The rows are grouped in 3 ways, from coarse to fine. Each group lies inside one group of the grouping before and may be the whole of it. The rows also spread widely along 12 directions, which tell nothing about the answers.
Known rows, each followed by its group in each grouping:
[ 40 -25  23   5   8 -10   7  -9 -29  33   3 -14  -3  25  14 -42  -4  -5
   2  -9  47 -16  -8] -> K_314 K_781 K_889
[  7   8  14 -23   3 -18 -25  22 -30  17  35 -13 -41   7   2  11  -5  10
  -1   5  30  -6  -2] -> K_314 K_417 K_419
[ -5 -10  -9 -28 -19   6  -6   3 -28   2  42  20 -21  -7  18  10   6  19
 -32 -12  19 -28 -22] -> K_314 K_417 K_60
[ 30  16  -4  20 -32   1 -57  10 -30   3   0   8 -31   2 -21  17  -9  -6
   5  23  52 -14 -24] -> K_627 K_734 K_335
[ 16  21   1  22 -21  11 -21   2   7   1 -26 -41  18  18   2 -11  -3   4
  40  15  23   9   1] -> K_314 K_432 K_443
[  6 -17   1  -2   1  -2 -12  21  -2 -22   3  27  12 -23 -39  39  19   9
 -19  -2 -41   3  10] -> K_314 K_417 K_516
[  1  -7  19  -8 -17 -32  12 -11 -10  19 -19 -41  -8  29  -4 -34  -1 -12
   6  13  48  12  25] -> K_314 K_432 K_259
[  1 -26 -26 -13 -10  18 -13  12  -8 -54  22  47 -23 -27 -18  47  12   6
 -20   3 -23 -35 -17] -> K_627 K_734 K_418
[-16   2 -28 -21 -21   8  23  -7  22 -36  -9  18  23 -16  16  19  22  13
 -14  -6 -13  -8 -17] -> K_627 K_34 K_135
[ 36 -13  14  -9   9  -4 -19  14 -24  10  20  52 -11 -21  -7   4  14  -2
 -42 -16  14 -15 -21] -> K_627 K_34 K_54
[ 47 -19   2   7 -17   0  14  22 -42  15  -3  -8   7  22  -8 -15 -19 -15
  16  -8  62 -25 -46] -> K_314 K_432 K_720
[ 12 -12  22  -3  -6 -17  -8 -25  -6  19  15  51  -5 -12 -10   8  35 -21
  -1   4  18  -3  11] -> K_627 K_34 K_861
[-20 -26 -33  27 -14  15 -15   6  -3 -43 -17 -36  -3   5  12 -30 -25   6
  -6   0 -11 -17 -19] -> K_314 K_804 K_196
[ -1 -44  -4 -25 -31  -2  15   4 -30 -18  22   6 -18   3 -38  37   7  15
 -22   8   2 -31  10] -> K_314 K_432 K_720
[  0  10 -10 -11 -17 -21  -9   4  -1  -1 -17  23  18 -15  11 -14  14   4
 -56 -21  12  12 -14] -> K_314 K_781 K_889
[ 46  -2   2  11 -17  12 -27  29 -15 -12 -35 -31 -19   9 -17 -31 -24 -12
  -9  11  54  -8 -21] -> K_627 K_734 K_335
[ 10  -7  18  24  35  -8   2   5  18   1 -20 -23  29   4  12 -43   1 -10
  21 -14 -22  21  12] -> K_314 K_804 K_196
[ 19 -13  34 -46 -40  -3  26  -6   0  30   5  12   9  -3 -29  -1  37  -5
 -20   1  39   6  30] -> K_314 K_417 K_60
[-37 -28  -1   6   3  12  -1 -10  24 -29   0 -29   5  -6  -9  -6   8   1
   3  16 -50   1  25] -> K_627 K_34 K_135
[ -4 -18  -6 -39 -39  -2  11  15 -16 -16  11   2 -26  -2 -23  26   7   1
 -12   8  30 -16   0] -> K_314 K_417 K_60
[-25 -32 -22  24  -7   6  -8  19  -2 -42 -15 -33  -6   1 -24   2 -21 -17
  16  20 -22 -10 -18] -> K_627 K_34 K_135
[ -1   9  -3   1 -19 -34 -38  30 -34   8   5   1 -19  -6 -39  39  -9   9
 -38  15   8   5 -18] -> K_627 K_34 K_135
[ 42 -19  25  15  32  25 -29  45 -25   3  22 -19  -4   2 -19  -7 -19  10
   4  -9 -18 -13 -14] -> K_314 K_432 K_443
[ 28  14  24  -1  42 -31 -22  11 -29  29  19 -13 -25  16  34 -26 -10  10
  -1 -15  27   4  -3] -> K_314 K_432 K_443
[ 24   0  -5  -1 -18  16   7 -12  -2   6   0  16  17   2  33 -29  11   1
   3 -20  39 -15 -26] -> K_314 K_804 K_196
[-29 -25   0  23 -22 -20  -7  26 -10  -6  -9 -27  -8  12 -47  -8 -16 -63
  44  25  18  10 -13] -> K_314 K_781 K_889
[-28 -34 -12   5 -15 -17  14  30 -17 -13   9  -8  10  -3 -52  31 -10 -26
   0  15 -19  -7 -28] -> K_627 K_34 K_54
[ 29  -5 -13   7  -9 -15 -26 -12 -47   9  20  32 -14   4  17  19   1  30
 -28 -10  30 -28 -25] -> K_314 K_417 K_516
[-30 -18  14  -4  30 -22  35 -18  -5  20  39 -30   7  21  18   4   5   0
  38   8 -22  -5   4] -> K_627 K_34 K_135
[ 50  -2  12   9  30   6 -39  40 -31   1  22  35  -4 -17 -13  26  -2  14
 -10 -19 -13 -12 -26] -> K_314 K_417 K_60
[ 47 -11  26   3  -1   5  -5   1 -12  19  -5   1   1   6 -13  -9  10  -4
   8   6  30  -9  -1] -> K_627 K_34 K_135

New rows. What belongs after each?
[ -2 -15 -15  31  -1  10 -20   6 -18 -13  20  23  20  -7  -5  19   0  -1
  13  -7 -26 -19 -29] -> K_314 K_432 K_720
[-23 -30   6  14  22 -14  12  -5   0  -6  23  -5   8   4 -10   8   8  -7
  29   1 -43  -1  16] -> K_314 K_804 K_196
[  9   6   9   9  -5   2 -18  -5  16   1 -13 -16  26  -3 -23  11  15  18
  -9  16 -28  15  23] -> K_627 K_734 K_418
[ 22  17  17  -5  -4  -7 -30  14  11  -1 -29  -9 -20  -2  10 -43   6 -21
   1  -1  45  19   8] -> K_314 K_781 K_889
[ -6 -31 -15  17  47 -25  14  19 -17 -27  12  -6  -1   5   8   8 -17   6
   9 -17 -43 -11 -17] -> K_314 K_804 K_196
[ 13 -15 -15  50 -20  22 -42  22 -20  -9  -5  -8  20  -2 -38   8 -21 -11
   5  17 -10 -14 -41] -> K_627 K_734 K_418
[-21 -21   6 -18  -5  -2  23  -1  13  -7   7   1   3  -8   2 -21  15 -25
  -5   0   2  -2  -1] -> K_627 K_34 K_54
[ 20   1  15 -31 -28 -23  18  -7 -26  30  30  28  -6   6 -29  48  25   3
  -6  12  39 -13  -1] -> K_627 K_734 K_335
[ 30 -26  12   8  15 -23   4  10 -41  12  10 -17 -25  27  -1 -12 -17 -18
  34   3  45 -20 -14] -> K_314 K_417 K_419
[  3  -9 -17  -2  -3 -11  -4 -16 -25   3   5   2  -3   5  51 -41  -7  20
 -49 -24  28 -18 -27] -> K_314 K_417 K_516
[-51  -6  11 -29 -12  -7   5   5  12   6  39  21 -20 -15  10 -27  21 -55
   9  -5  18   7  -9] -> K_314 K_781 K_889
[-24  12 -14 -26  -7  -1   9 -13  12 -16  17   2   4  -6  28  24  22  29
   1  -3 -17  -2  10] -> K_314 K_417 K_60
[ -3   5 -18 -21 -16  -1   6   0 -28   2  37  13  -9   5  33  12   1  18
  -5 -14  28 -29 -39] -> K_314 K_432 K_720
[ 33  14  -5  18  12 -13  -9  11 -14   5 -23 -18  15  11  18 -22 -16   8
 -15  -7  23   2 -30] -> K_627 K_734 K_335
[-17  -5  10  -6 -12  22 -26  -8  29 -18  18  29   7 -31 -25  34  41   6
  -3  15 -49   3  31] -> K_627 K_34 K_54
[-11  13   2 -33 -36 -20   1  -9   3  -3  19  34 -22  -8 -16  48  38  -3
  21  12  24   2  20] -> K_314 K_804 K_196
[ -7   1 -12   6 -15 -20 -18 -11 -17   1  12  28  -7  -6   4  20  10   0
 -11   5  14 -11 -18] -> K_627 K_34 K_54
[  1 -33  14   2 -25 -23 -10  13 -23  14  -3   6   8  -4 -58   7   6  -7
 -47   5  -4   6  11] -> K_314 K_781 K_889
[-50 -15 -26   1 -32 -14 -11  -7  -9 -31  10  -6 -21   2  -7  14  -1  -8
   3  17  -1 -11  -1] -> K_314 K_432 K_259
[-13 -30  24  -2 -24 -12  -4  -1 -23  30  27  -8  -5   6 -40   1   9 -18
  -3  16  11  -1  15] -> K_314 K_417 K_516
[ 11 -16   5  17   2  -3 -38 -18 -30  12  41  39 -32  -3   6   1   6 -16
   6   9  22 -28 -15] -> K_627 K_734 K_418
[ 13  -7   7  50  11 -15 -35  -1 -18  15  -1   6  23   4 -17  11   1  -8
  30   7 -16   7  -3] -> K_314 K_417 K_60
[ -9 -15 -40  37   2 -32 -27  19 -18 -47 -24  14   0  -8 -31  37 -17  -9
 -12  12 -28  -3 -26] -> K_627 K_734 K_418
[ -4  23 -10   2 -17 -18  -9   4  -8  17  -2  14  17  -4  28 -29   2  -8
 -22 -22  35  10 -36] -> K_314 K_804 K_196
[ 24 -13 -13   5   5 -12 -30  18  -9 -41 -31  13 -30 -13   3 -17  -6  -7
 -25  -7  19  -4  -2] -> K_314 K_417 K_516
[-11 -14   6  22   7 -32   1  -6 -31  32  27   1  -7  16  10 -16  -9 -41
  33   7  35 -11 -36] -> K_627 K_34 K_54
[-16   9  11 -27  -8  14 -10   7  28 -23  18  21 -12 -22  -7  18  35 -13
  21   5 -14   9  25] -> K_314 K_432 K_443
[ 24  -6  -2  17   6  -4  -5   8   3 -15 -41 -24  13   7   9 -35  -7  -5
   3  -5  15   8  -2] -> K_314 K_417 K_516
[  7  -8 -16  -6 -13  -5   5  11 -12 -27 -13 -49 -19  27  -5  23 -15  21
  32  19  16 -15  -2] -> K_314 K_781 K_889
[ 11  25   6  -2 -21  -8 -36  24 -14  12   7  -3  -7  -2 -20  27   4   3
   9  12  22  11 -10] -> K_314 K_417 K_516
[ 10 -46  -5  12 -19  23  -6  10 -14 -15 -10  -9  34  -9 -39   4  -1  29
 -54  -5 -42 -14   5] -> K_314 K_417 K_60
[ 37  -6   1 -27   6  16   9  16  -8  -9   6  23   5 -11  28 -24   9  15
 -41 -35  18 -18 -24] -> K_314 K_432 K_443
[-14   1  24 -23  19   1  11  -3  27   5  14 -27  -1   0  15 -17  18   2
   9   5 -16  12  27] -> K_627 K_34 K_54
[-20 -34 -21  13 -14  -7   9 -25  -4 -24   5  33  25 -11  -9  28  23   9
 -12  -2 -35 -14   5] -> K_314 K_417 K_516
[-40 -15  -6  18  31 -26  -9  -4  -2  -3   7 -21  20  -3  18 -17  -5  16
 -32 -12 -59  15   9] -> K_314 K_417 K_60
[-11 -22  18  39  -8 -15 -30  -4  -2   8 -12 -19  12   3 -46  -3   5 -24
  23  25 -18  19  31] -> K_314 K_417 K_516
[ 10  -4  13  -7  -2   8   4   4  -8  19  22   9  12  -2  13 -19  11 -11
   5 -12  19  -6 -19] -> K_314 K_417 K_516
[  0 -22   7  11 -11 -11 -30  -1 -17   0  13  46  -2 -19 -24   4  18 -18
 -30  -6  -5  -3   4] -> K_314 K_432 K_443
[  2   6   5  24 -17 -27 -28   2 -28  24   7 -10  18  10 -36  41   2  21
   0  15 -13   8   9] -> K_314 K_432 K_720
[ -9   8 -16  -1 -12 -20   8   9   5 -16 -12  -5  14   1 -16  25   3  -9
  12  13   0   8 -13] -> K_627 K_734 K_418
[-17 -24   9 -19 -31 -35  19 -31 -10   8   3  22  -8   3  -9  -7  28 -20
 -20   3  31   0  28] -> K_314 K_432 K_443
[ -4  -8   0  25 -28   9 -16 -41   9   8  -3  37  37 -12   8  -9  35  -9
   4  -1  -2   0   9] -> K_314 K_417 K_60
[ 12  -6  27 -17  -5 -12 -12 -25 -20  27  41  34 -25   2   7   8  30   2
   3   0  28 -13  22] -> K_314 K_432 K_443
[-16 -17   7 -14   0   9   3   3  -6   6  31  -6  -5  -3  16 -25   4  -8
  -6  -8   5 -10 -10] -> K_314 K_417 K_516
[ -9  -7  -9   6  18   8 -14   8 -11  -2  28  -5   9  -6  28 -13  -7  32
 -31 -23 -33 -12 -21] -> K_314 K_804 K_196
[ 23  12  15 -15   3   6 -11 -14   0  15  19   4  -4   6  26   6  22  30
   8  -4  12  -7  11] -> K_314 K_781 K_889
[ 11  26  -9 -36  15 -12 -17  10  -9 -20  29  30 -39 -14  27  50  16  34
  -8  -4   3 -14 -11] -> K_627 K_34 K_135
[ 11 -14 -24  13 -17  10   6  31 -21 -12  -2 -13  39   5 -23  28 -15  21
 -12  -8 -17 -16 -47] -> K_314 K_781 K_889
[-28 -10 -22  -6 -33  -6  21   3   4 -19 -19 -32  36   5 -13   5   0  18
 -30   1 -18   4  -2] -> K_314 K_432 K_443
[ -2 -32 -28 -24 -34  16  19 -18  -4 -39   5  41  -8 -11  19   0  21   2
 -24 -14  22 -37 -18] -> K_314 K_781 K_889
[-10   8   6 -56  14 -15  32  -5  11  -9  21 -10 -18   2  37   6  22  25
  -4 -10   4   1  23] -> K_314 K_417 K_516
[  2   2   2 -21 -31  -6  30  -6  -6  19   1 -38  28  22  -4  14   8  24
   8   8  19  -1   3] -> K_314 K_417 K_419
[-25  39   6 -11 -38 -19 -31  -6   2  28  20  31  -7 -11   7   1  28 -30
   9   5  44  18 -13] -> K_314 K_781 K_889
[-26 -19 -11 -10  16   2  -2  19  -1 -33  14 -27 -28   0  20 -17 -14  -7
  11  -3 -10 -10  -7] -> K_314 K_417 K_60
[-22 -12 -13 -48 -16  24  -3  -4   5 -35  35   9 -49 -15  28   3  13  16
 -27   2   9 -32  -5] -> K_627 K_34 K_861
[ 53   4  11  16  -3   6 -25  12 -20  12  -2  15   5   1 -15  19   3   2
  16   6  26 -12 -26] -> K_627 K_34 K_861
[-24  -4  -2 -13 -35 -29   3 -15  -2   3  -4  -9   9   4 -27  32  20  15
 -16  18  -4  12  31] -> K_314 K_417 K_516
[  4 -25 -26   1 -15  22   3  -1  -9 -39   6  20  -2  -5  15   1   2   0
   0 -11   5 -33 -27] -> K_314 K_432 K_443
[ 32 -18  -5  -6  29  -6   3  39 -29 -26  16  11  -7   0 -16  42  -9  21
   0 -13 -21 -20 -19] -> K_314 K_432 K_443
[ 21   3 -15 -27 -34 -14 -12  20 -13 -20 -26  -6 -20  -3 -23  13  -5  18
 -57   8  33  -4  -6] -> K_627 K_734 K_418
[  2   5  -9 -35   1   3   4  20   2 -28   7   8 -24 -11  31 -19   4   0
 -18 -20  21 -10 -15] -> K_314 K_432 K_720
[ 55  -9  19  -3 -16 -13   4 -10 -23  25 -18  21  19   7  -9 -10  17  12
 -31 -13  42  -4   6] -> K_314 K_432 K_443
[ -2 -22  -6  38   2 -22   0  14 -12  -2 -15   2  21   3 -27 -18 -14 -54
  18   7   6   4 -35] -> K_627 K_734 K_418
[ -7 -48  28  22  35  15  -4   6  -7  11  31 -20   4   0 -11 -33  -6 -18
   8   1 -39 -12  -1] -> K_627 K_34 K_135
[ 26   9  15  41 -15   3 -48  14 -19  27  11  11  29  -3 -49  41   9  13
  19  12 -19   8  -3] -> K_314 K_804 K_196
[-27 -35 -19 -27 -11 -23  45   7  -9 -32   0  -6 -11   6  -1  -3  -2 -18
  -6  -6  10 -14  -7] -> K_314 K_432 K_720
[ 36  28 -23  10 -11  11 -31  11  -6 -24 -16   9   7  -5   6  31  -1  31
  -7   2   9 -11 -28] -> K_627 K_734 K_335
[  4  -3   7   3   4  18  10 -19  25  -2  -1 -28  37   6  -3  13  19  30
  14  14 -43   2  27] -> K_627 K_734 K_418
[  5  -2 -17 -17  10 -16 -13  10 -25 -19  15  26 -17 -11  28   4  -1  28
 -57 -26   1 -16 -19] -> K_314 K_432 K_443
[ 15   9  -8  -2 -10  11 -43  14  -5 -18   2  41 -20 -28  19 -19  10 -11
 -26 -16  27  -6 -25] -> K_314 K_417 K_516
[  1   8  18   5 -13 -12  -6  -6  -5  24  12 -21   8  14 -28  38  14   8
  37  30   0   6  13] -> K_627 K_34 K_135
[ -1 -30 -17 -18 -14 -17  28  14 -41   1  14 -40 -12  24  -3   9 -26  24
 -28   4  24 -32 -35] -> K_627 K_34 K_54
[-21 -12 -18  -2   5   8 -16  49  -5 -41  12 -23 -18 -11 -24  25 -22  -4
   1  10 -31  -9 -33] -> K_627 K_34 K_861
[  3  -2 -16  22  25  -8 -12  28  -2 -12 -16  -7  32 -11   9 -28 -20   0
 -46 -19 -29   7 -40] -> K_627 K_734 K_418
[ 25 -20  14  29  10 -21  -6   5 -21  28  -7  26  40  -6 -20 -15   4 -17
 -32 -13  -3   5 -26] -> K_627 K_34 K_861
[-14 -38  12  -3  13   4  30  20   0  -2  18 -20   7   5  -9 -31  -5 -30
  20  -9  -9  -5 -10] -> K_314 K_804 K_196
[ 20 -30   0 -27  39  -4  30  50  -2 -41  -5 -24  -9  -2 -13   8 -13   8
  -3 -14 -27  -5  -3] -> K_314 K_417 K_516
[ 10   7  30  -4 -27 -16  -5   6  -2  45 -14 -12  33   1 -25 -26  14 -15
 -20   0  27  29  11] -> K_314 K_417 K_60
[  9 -10  -8 -22  -1   7  23  -7  -3  -9  -1 -22   0  10  44 -35   0  17
 -11 -16  26 -17 -13] -> K_314 K_417 K_516
[ 28  -1  26  12  -4 -16  -9 -10  -2  34  -7  40  31 -13 -18 -20  26 -28
 -27  -7  17  14   1] -> K_627 K_734 K_335
[ 31  46   2 -17 -16   3 -27  14   7   0 -15  17   4 -12  24  -8  17  11
 -15 -15  40  13 -12] -> K_314 K_432 K_443
[  0 -44 -11 -13 -16 -15  29  14 -26 -13   7 -14   1  10 -44  30 -10   6
 -26  13  -8 -21  -9] -> K_627 K_734 K_418
[ 12  20  -4 -42  24 -20   6  37   3 -21   9  20  -8 -19   0  44  14  24
 -28 -13 -19   6 -11] -> K_627 K_34 K_54
[ -5  -4   5  31  12 -19 -35  16   2 -17 -18 -28 -14   4 -33  16  -8 -17
  37  31 -15  14  15] -> K_627 K_34 K_54
[  4 -13 -13 -38 -48  -4  14  25  -1 -35 -23   8 -24  -9 -27   1   7 -16
 -23   0  47  -6  -3] -> K_314 K_804 K_196
[-18 -40   3 -37 -32  10  23 -28   6 -13  18  21 -18 -12  -1  -9  32  -7
 -30   5  14 -25  19] -> K_627 K_34 K_54
[ 38 -17   0  -6  21  -2   0  18 -31 -11  13   0 -16   8  12   5 -11  25
  -8 -16   7 -27 -15] -> K_314 K_432 K_720
[ 19  -7 -14 -29 -16  -7  16  35  -6 -36 -32 -35  -2   7 -20  15 -11  29
 -33  -2   7  -1   3] -> K_314 K_432 K_443
[ 21 -24  -3  -3 -11  19  27  14  -3  -8 -10 -42  34  13 -14  -1  -6  36
 -10  -7 -17 -12  -3] -> K_314 K_804 K_196
[-25 -38  -2 -19 -33 -23   9 -13  -6 -22  -1  23 -21  -8 -30   5  21 -22
 -24   9  10  -7  30] -> K_314 K_432 K_720
[-29 -10 -12 -13 -17 -40  -8  -5 -17  -7  14  31 -20 -11  -7  15  14  -4
 -35  -5   5   1   4] -> K_314 K_804 K_196
[ 23   5  19 -15  -4  23  -7  -1  17   7   8  11   0 -10   9 -27  21 -15
   1  -1  23  -3  -1] -> K_627 K_734 K_418
[  7 -46  12  -7 -20   1   1  -3 -14  -7   8  15  15 -10 -56  32  22  25
 -48   3 -39 -10  36] -> K_314 K_432 K_443
[ 23 -26  -9  28  13 -20   7   9  -9 -17 -43 -20  10  14  10 -52 -21 -16
  -3 -16  21   0 -15] -> K_314 K_804 K_196
